Every row belongs to one group in each of 3 separate groupings. Each group adds its own fixed numbers to the row, and there is some noise. The rows also spread widely along 10 directions, which tell nothing about the answers.
Some rows, each with its group in each grouping after it:
[-4 1 8 17 -11 -8 29 -7 -3 -55 16 -17 53 15 -16 -2 3 -7 -27 -44 8 9 -19 24 -5 32 -14 -14 -5 -11] => gobam Kobor Q
[-69 -8 4 -14 10 -8 37 4 -37 -29 12 -6 -3 -20 28 32 46 7 9 -38 19 9 4 14 -56 22 -11 32 11 -44] => ruvu Nefab N
[-19 40 0 18 9 -3 37 16 23 -30 9 38 5 20 -20 -21 6 19 -18 -3 7 8 -4 -20 -25 21 4 -28 1 10] => fanu Poki L
[-23 -24 2 9 29 9 -2 -25 8 -20 -9 20 -27 11 -5 -5 15 6 11 -21 37 -9 -22 17 -15 19 24 -4 6 -9] => zut nolo Q
[-9 17 -15 8 -27 3 23 9 -15 25 4 6 39 -5 16 5 -12 7 -7 42 -22 -21 7 2 3 -29 -11 -42 22 2] => fanu Kobor L
[-28 48 6 -8 6 -5 37 -3 13 -43 -12 -16 -12 -35 -7 8 8 -5 0 -18 20 10 4 -41 -43 61 25 -8 -4 -9] => ruvu Poki N
[-2 24 -13 -6 9 28 43 -23 16 5 -7 -1 36 -4 13 32 -4 47 11 -5 14 -60 -17 -25 -9 15 16 -24 -7 -9] => bav nolo L
[-23 36 2 9 1 -9 20 -22 21 5 -8 11 15 -2 2 -37 18 32 -21 -17 21 -8 -25 -26 -23 42 -7 -16 17 -44] => Lanik Kedup Q
[-9 30 -26 -8 15 -27 16 24 20 -6 -19 2 1 -10 16 26 8 59 5 28 27 -19 -36 6 -37 -1 -1 -11 -20 2] => Lanik Kedup Q
[-34 -24 3 37 -13 7 -12 -50 -2 16 8 6 5 14 -11 -50 34 28 -25 -13 23 -9 -13 -3 19 9 -21 -28 65 -37] => bav Nefab Q
[-5 -9 -6 -3 -3 23 31 -44 18 -3 -16 -27 51 -40 24 45 -3 31 2 -2 14 -45 -19 -20 -2 22 33 -32 8 -7] => gobam Poki Q
[-8 0 -6 -38 13 2 10 -22 -9 -7 -38 -41 -7 -47 25 50 4 8 27 -9 29 -32 -23 2 -32 28 29 7 -17 -28] => zut Kobor N
[13 49 -2 -31 -11 -27 10 10 -28 -17 9 -8 0 32 -6 -14 2 18 -9 -19 17 -20 -21 22 -28 4 -23 10 -31 -20] => fanu Poki N
[14 20 6 4 -24 2 25 -34 -3 -16 19 -18 65 26 -9 -12 0 23 -31 -37 10 -30 -29 9 13 13 -20 -20 -4 -16] => fanu Poki Q
[-26 27 -1 -9 10 -4 33 27 5 -62 -1 -31 -6 -19 -9 64 15 10 11 -3 25 13 1 3 -46 12 12 0 -35 19] => fanu Kedup L
[-22 -1 -32 -4 18 13 0 -11 4 -13 2 16 -37 22 -11 14 15 51 23 7 52 -30 -6 3 -9 -21 11 -7 -1 18] => Lanik Poki N
[3 36 -14 6 -14 -31 35 29 13 -28 14 -6 43 19 -5 -2 4 37 -28 -8 11 -3 -28 9 -19 11 -31 -23 -12 0] => Lanik Poki N
[-21 -6 2 6 9 28 -1 -49 -10 -28 16 -8 -6 30 -21 1 26 31 11 -49 48 -34 -16 11 6 6 -3 6 -3 -16] => fanu nolo Q
[-39 -8 -9 42 12 19 36 1 27 -81 23 12 8 13 -36 23 14 16 -8 -12 26 23 18 -7 -7 12 21 -30 7 48] => gobam Poki Q
[-36 19 -15 11 7 27 23 -29 6 -10 20 9 4 21 -11 6 34 67 1 -29 40 -38 -14 -20 -5 -3 -12 -8 5 -8] => fanu Poki L
[-20 39 2 -22 10 -15 47 28 -14 -44 3 16 -3 -1 4 15 1 -10 -1 -12 0 12 10 0 -56 35 13 9 -18 -8] => bav Poki N
[-26 49 -26 -26 -11 2 9 14 -30 -22 4 -36 -35 -11 2 51 5 23 35 25 19 -27 30 -13 -30 -22 4 2 -27 13] => Lanik nolo N
[-16 -8 -10 22 -4 24 36 -15 43 -16 -13 -26 37 -35 0 47 -1 20 -3 16 14 -9 -7 -27 2 10 31 -52 16 21] => zut Kedup L
[-16 -29 -12 -5 18 23 15 -13 -3 -37 10 22 -14 39 -17 19 5 14 17 -21 42 -12 2 33 -7 -11 22 -4 -10 18] => gobam Kedup N
[-5 41 -23 -20 -13 -27 29 29 -2 -4 -11 -31 27 -17 19 38 11 55 -2 18 13 -24 -24 0 -31 2 -23 -11 -18 -10] => bav Kedup N
[7 28 14 8 0 -14 8 -2 5 -6 -2 16 -3 29 -13 -45 -6 -6 -26 -8 3 2 -18 7 -15 18 6 -24 3 -23] => zut Nefab L
[-54 -19 -26 6 4 -9 6 26 -9 -39 7 -15 -27 -5 -2 48 42 40 16 14 40 14 5 23 -31 -23 -14 -3 2 18] => gobam Kedup N
[-46 -50 9 30 -4 -10 -7 -27 0 -10 -5 -16 9 -22 9 -6 39 11 -18 -11 25 14 -21 18 -9 18 -6 -21 47 -32] => gobam Nefab Q
[-23 -9 -7 -38 17 -5 20 8 -43 -42 15 -11 -8 22 15 51 20 15 23 -38 35 -16 -4 52 -45 -11 -4 40 -36 -16] => Lanik Nefab N

New rows. What belongs after each?
[-25 23 -27 -8 -14 20 11 -30 -17 15 14 -6 1 12 3 12 24 69 13 -1 32 -54 -3 -17 3 -25 -17 -9 7 -12] => fanu Poki N
[15 22 -1 -39 -5 -21 -20 5 -35 19 -23 -28 -30 -8 21 18 -8 4 15 33 11 -32 -14 29 -28 -24 8 0 -22 -17] => fanu Nefab L
[-16 48 -21 13 -11 14 63 -4 7 -36 13 -14 67 -9 3 41 0 51 -6 -14 2 -34 -8 -26 -3 11 -8 -19 -14 8] => ruvu Kobor Q
[-6 -12 26 7 -26 12 -14 -64 -4 5 -11 -36 2 -10 -16 -38 11 -18 -17 -29 25 -7 -4 -12 16 38 9 -30 39 -46] => fanu Nefab N
[-23 44 0 -8 12 -42 27 42 6 -31 -16 12 -15 -30 15 5 -3 -15 -7 30 -6 31 -2 -6 -67 33 20 -8 -8 1] => Lanik Poki Q
[9 23 13 -2 -7 -2 6 -21 -1 -29 -2 -13 -5 23 -27 -32 -3 -13 -10 -33 22 -7 -11 2 -6 43 2 -15 -3 -22] => bav nolo N
[-5 24 12 20 -26 -21 7 -6 -14 -32 11 -22 29 7 -18 -35 2 -23 -32 -21 -1 19 -12 11 2 24 -28 -21 14 -17] => ruvu Kobor Q
[-19 -24 -17 6 -5 9 16 -13 -2 -1 -2 -20 37 -17 17 36 13 31 1 2 16 -29 -24 17 -3 -10 -7 -25 14 -7] => gobam Kobor L
[-28 -26 -8 0 -17 -6 10 -13 -1 -23 -4 -66 37 -44 20 66 23 19 2 3 23 -3 -17 17 -12 -7 -10 -15 10 -4] => Lanik Kedup Q
[-12 -11 0 0 -26 2 23 -14 -25 10 11 1 38 9 16 -5 -3 1 -12 0 -10 -17 7 19 -2 -5 -1 -26 25 -26] => gobam Nefab N
[-7 6 11 -5 -20 -38 -2 23 -24 -28 16 -48 19 5 2 7 12 -22 -18 -14 5 15 -25 47 -28 1 -40 -8 -8 -20] => Lanik nolo L
[-54 -12 8 25 -6 11 1 -32 9 -26 5 -14 -19 -4 -28 -19 48 17 -7 -34 48 22 -1 -15 -8 31 -13 -14 38 -27] => fanu Kedup N
[-34 34 -6 30 -14 19 23 -12 4 -64 26 -21 -12 18 -50 -1 13 7 0 -25 28 9 29 -32 7 16 -4 -25 6 20] => ruvu nolo N
[-13 40 -9 4 -10 -3 -1 19 -17 -57 33 -13 -33 43 -42 -1 5 -5 -3 -5 22 12 21 13 -15 -26 -10 -7 -19 33] => Lanik Poki L
[-34 30 -6 0 29 -22 54 58 -13 -65 8 45 -1 14 4 25 5 -9 0 -8 -8 32 2 28 -64 15 7 19 -30 11] => zut Kobor Q
[-5 -25 1 -15 2 20 28 -51 11 1 -15 -21 41 -29 21 27 1 16 6 -28 29 -40 -31 -7 -1 31 23 -20 14 -21] => ruvu Poki N
[-16 -13 4 9 -22 4 34 -7 -4 -12 -7 -36 58 -47 27 49 -11 -18 -3 25 -23 -4 9 -1 -5 10 13 -38 23 3] => bav nolo Q
[-30 39 -3 -6 -4 9 48 -2 2 -13 -1 8 15 -6 4 6 6 10 -3 -10 3 -6 12 -30 -30 27 13 -12 2 -20] => zut Kedup N
[-31 -20 8 -25 35 -13 22 19 -16 -35 -4 -6 -6 -11 25 54 30 8 22 -30 30 -4 -35 43 -61 16 -1 26 -28 -23] => fanu nolo L
[1 51 -15 -18 -2 -20 40 30 -15 -43 14 -23 31 9 11 48 -1 33 4 -11 6 -26 -17 21 -38 -2 -16 10 -51 2] => Lanik nolo Q
[3 48 -12 -21 -5 -38 4 40 -26 -46 11 -27 -20 29 -14 9 6 10 4 -9 24 0 -11 33 -40 -3 -29 13 -46 -1] => Lanik nolo N
[24 21 -11 -30 -5 4 -9 -14 -20 -35 -14 -45 -19 2 -17 30 -19 -2 19 -4 33 -30 -3 19 -5 2 21 -4 -38 9] => gobam Kobor N
[-15 5 -11 23 -37 -3 21 -1 11 -15 2 -44 39 -20 -2 23 1 18 -17 23 4 2 7 -12 8 -4 -6 -50 25 8] => Lanik Nefab N
[-32 30 2 1 -10 24 19 -21 -22 -12 28 13 -6 22 -12 -14 15 0 -2 -18 6 -12 21 -14 -14 -5 -2 -7 13 -10] => fanu Poki L
[-20 0 3 -14 11 0 14 -22 -7 20 2 48 -3 32 8 -48 13 8 -3 -28 25 -14 -18 15 -25 20 -2 2 20 -50] => Lanik Kedup N
[-8 17 -2 -8 10 -36 10 33 11 -66 -13 -48 -13 -15 -13 38 14 8 4 -12 37 19 -27 21 -43 33 -6 -3 -36 3] => Lanik nolo N
[-52 -5 1 17 -11 -12 -5 -13 10 10 -21 -24 -22 -53 11 -12 29 -1 0 19 20 15 -2 -28 -25 34 -1 -34 51 -35] => Lanik nolo N
[-49 -9 -13 27 -8 -9 10 7 5 8 8 4 7 -15 11 -3 38 34 -14 21 11 6 -12 -6 -17 -4 -27 -31 49 -10] => bav Poki L
[-45 -11 1 20 -17 7 22 -18 11 -11 9 -31 33 -36 11 17 27 6 -15 -6 11 5 -4 -19 -12 14 -9 -34 40 -15] => Lanik Poki L
[-37 4 21 -14 8 -22 18 -8 -3 -38 -15 -31 -1 -52 19 19 21 -30 -5 -23 14 26 -12 0 -57 56 17 6 5 -33] => Lanik Poki Q
[23 25 -15 -15 -12 -37 5 37 -19 -12 -12 -16 9 3 15 26 -25 10 -6 50 -9 -14 -11 39 -22 -28 7 -21 -29 19] => gobam Nefab Q
[-34 4 0 33 -7 3 -9 -41 27 -1 -2 -28 -8 -8 -19 -26 40 49 -18 -22 47 -10 -27 -28 2 25 -18 -32 36 -33] => Lanik Nefab L
[-5 -15 -7 0 -12 14 -16 -32 -3 9 -4 -37 -5 -6 -2 14 1 6 11 10 26 -31 -7 7 12 -18 4 -29 15 -3] => Lanik nolo L
[6 43 -12 0 -15 9 43 -21 22 9 -4 11 46 0 6 -14 -12 43 -17 0 4 -44 -14 -38 -2 27 11 -42 5 -14] => gobam Poki N
[-26 0 7 7 34 -6 39 24 19 -70 6 29 -10 11 -14 13 10 -13 -6 -23 20 29 -7 16 -51 37 28 -5 -16 16] => gobam Poki L
[-31 12 8 -29 2 0 -24 -10 -38 -23 -7 -47 -61 -23 0 27 12 -37 33 -1 25 0 19 8 -40 1 16 11 -11 -16] => Lanik nolo L
[-41 35 -15 27 -3 14 19 -8 -2 -9 27 34 -6 32 -21 -38 20 26 -8 -11 15 -7 11 -22 -6 1 -21 -16 25 -12] => Lanik Kobor L
[-12 36 4 6 -16 -1 5 -17 -7 -43 -5 -37 -2 -14 -20 0 -2 -14 -9 -7 10 6 10 -14 -12 31 10 -18 -2 -7] => gobam Kobor Q
[-52 28 -19 -6 6 -15 20 23 -11 3 -10 13 -33 -25 24 18 23 34 15 32 13 0 15 -16 -50 2 5 -3 11 -17] => Lanik Nefab N
[5 48 -13 -21 16 14 14 -23 9 -17 -8 11 -20 22 -12 2 -10 32 16 -11 35 -38 -5 -15 -20 10 30 3 -32 0] => Lanik Kedup Q
[-46 18 -11 22 -13 3 21 7 1 -56 17 -16 -12 -5 -27 13 23 12 -8 -3 22 20 27 -21 -17 12 0 -24 13 19] => gobam Poki N
[-33 20 19 2 -33 -24 48 26 -32 -36 19 -26 47 -14 15 16 8 -39 -29 -14 -33 36 20 12 -37 23 -15 -9 11 -28] => zut Nefab N
[-40 -39 0 4 -7 29 20 -42 -23 17 26 41 21 25 14 -24 14 -5 0 -22 9 -16 12 15 2 -8 -1 -10 51 -27] => Lanik Poki N
